The groups are shells around one centre, one inside the other: the same stretched ball of 5 dimensions in 6 sizes.
In the rows, zero is written as 128.
Some rows, each with its group after it:
[ 96 115 131 105 127 152  69  77  94] -> Subel
[128 119 132 124 131 150  59  85 116] -> fogib
[131  84 142 125 144 142 138 119 138] -> lonu
[103  73 147 109 142 155 155 100 126] -> Puru
[127 203 120 117  96  87 112 190 108] -> Puru
[ 99  67 140 105 141 181  51  42 102] -> Puru
[146 119 138 130 127 148  79 108 135] -> zura
[129 169 126 118 107 104 111 172 116] -> Subel
[132 114 130 125 134 134  83 116 120] -> tetuz
[119 110 140 124 142 130 174 123 134] -> fogib
[167 151 134 135 111 102 132 203 151] -> Puru
[128 134 137 112 109 119 132 174 127] -> fogib
[143 181 132 122  97  97 141 203 133] -> lonu
[135 105 148 119 124 133 172 159 148] -> lonu
[ 79 113 129  98 132 145  95  79  85] -> zura
[149 106 147 125 121 128 160 175 155] -> lonu
[143 175 131 130 112 100 149 179 136] -> Subel
[130 156 127 122 116 106 120 164 119] -> Subel
[118 190 127 114 102  88 164 194 116] -> Puru
[145 179 124 130 111  95 117 181 126] -> zura
[164 161 135 135 107 114 110 177 147] -> zura
[160 120 142 135 125 129 131 156 155] -> Subel
[116 152 134 112 111 125 122 139 115] -> lonu
[116 107 137 113 130 125 153 147 125] -> zura
[131 116 139 116 118 148  77 117 123] -> fogib
[161 116 145 142 135 122 180 163 167] -> tetuz
[113 156 122 120 124 130  62  94  97] -> tetuz
[137  86 143 131 146 161 100  79 138] -> tetuz
[156 142 136 130 115  99 164 209 151] -> Puru
[ 99 133 131 114 134 128 141 106 108] -> fogib
[159 135 138 128 110 116 122 188 148] -> tetuz
[135 169 127 129 119 108 122 149 124] -> lonu
[147 115 142 129 127 119 166 173 151] -> Subel
[ 89  94 132 112 150 169  64  26  92] -> zura
[151 114 139 129 124 131 114 152 144] -> Subel
[ 94  56 138 112 160 176  82  31 104] -> zura
[111  73 140 111 141 164  83  77 114] -> lonu
[127 135 136 114 111 139  84 128 119] -> fogib
[ 84 136 129 106 132 134 123  87  93] -> Puru
[103  91 130 114 146 155  68  64 100] -> fogib
[155 154 137 125 102 117 108 181 140] -> tetuz
[149 106 145 127 123 149 101 126 145] -> tetuz

New rows. What belongs after each?
[167 179 140 134  99  80 210 252 166] -> Puru
[154 107 141 131 126 143  90 131 144] -> tetuz
[125 168 133 114 101 122 102 149 116] -> Puru
[153 169 126 131 109 109  84 166 128] -> Puru
[158 161 135 136 114 106 145 181 148] -> Subel
[136  69 150 126 145 159 138 104 148] -> lonu
[162 110 148 139 132 123 189 174 170] -> fogib
[141 105 144 129 135 126 177 157 152] -> Subel
[120 126 139 109 112 142  96 128 118] -> tetuz
[119 151 127 113 111 128  70 126 104] -> Subel
[ 98 174 120 112 118 120  83 103  87] -> Puru
[123 149 136 125 127 113 178 147 132] -> tetuz
[ 97 129 125 103 121 140  57  95  87] -> fogib
[117 105 147 116 132 130 198 146 140] -> Puru
[103 158 127 110 116 122 104 122  99] -> Subel
[106 124 137 104 117 131 126 136 112] -> fogib
[145  79 150 124 134 142 155 148 155] -> tetuz
[130 162 132 125 118  96 179 182 133] -> fogib
[102 100 139 108 134 139 146 116 116] -> fogib
[141 128 145 127 121 139 139 132 145] -> Puru
[109  95 145 112 135 145 163 116 129] -> tetuz
[132 175 126 117 102  92 133 200 120] -> zura
[173 153 146 132  99 103 177 231 170] -> Puru
[152 113 150 131 125 140 154 144 160] -> zura
[135  88 150 129 144 141 187 127 155] -> tetuz
[143 180 138 124 100  87 206 225 148] -> Puru
[130 166 133 123 112 120 120 141 124] -> tetuz
[ 97 135 128 115 136 127 134 101 104] -> tetuz
[141 183 129 126 104  95 145 191 131] -> Subel
[158  82 155 136 139 136 199 161 176] -> Puru
[115  98 134 125 149 157  85  57 114] -> fogib
[111 154 132 105 104 123 105 147 107] -> tetuz
[156 164 138 128 102 100 157 210 149] -> Subel
[124 108 142 130 146 135 174 112 140] -> zura
[133 170 136 126 114  97 197 188 141] -> zura
[110  88 139 112 136 173  54  54 108] -> zura
[153 130 138 132 124 112 156 179 151] -> Subel
[160 163 135 132 104 113 113 181 144] -> tetuz
[138 146 133 129 123 127 108 127 129] -> Subel
[107 125 127 119 137 155  47  51  96] -> Puru
[ 93 162 124 104 114 118 106 124  90] -> tetuz
[ 97 158 120 110 123 113 105 122  91] -> zura
[135 161 130 122 110 121  90 145 120] -> Subel
[128 151 138 127 124 115 180 150 137] -> zura
[126 144 135 113 108 128 101 145 119] -> Subel
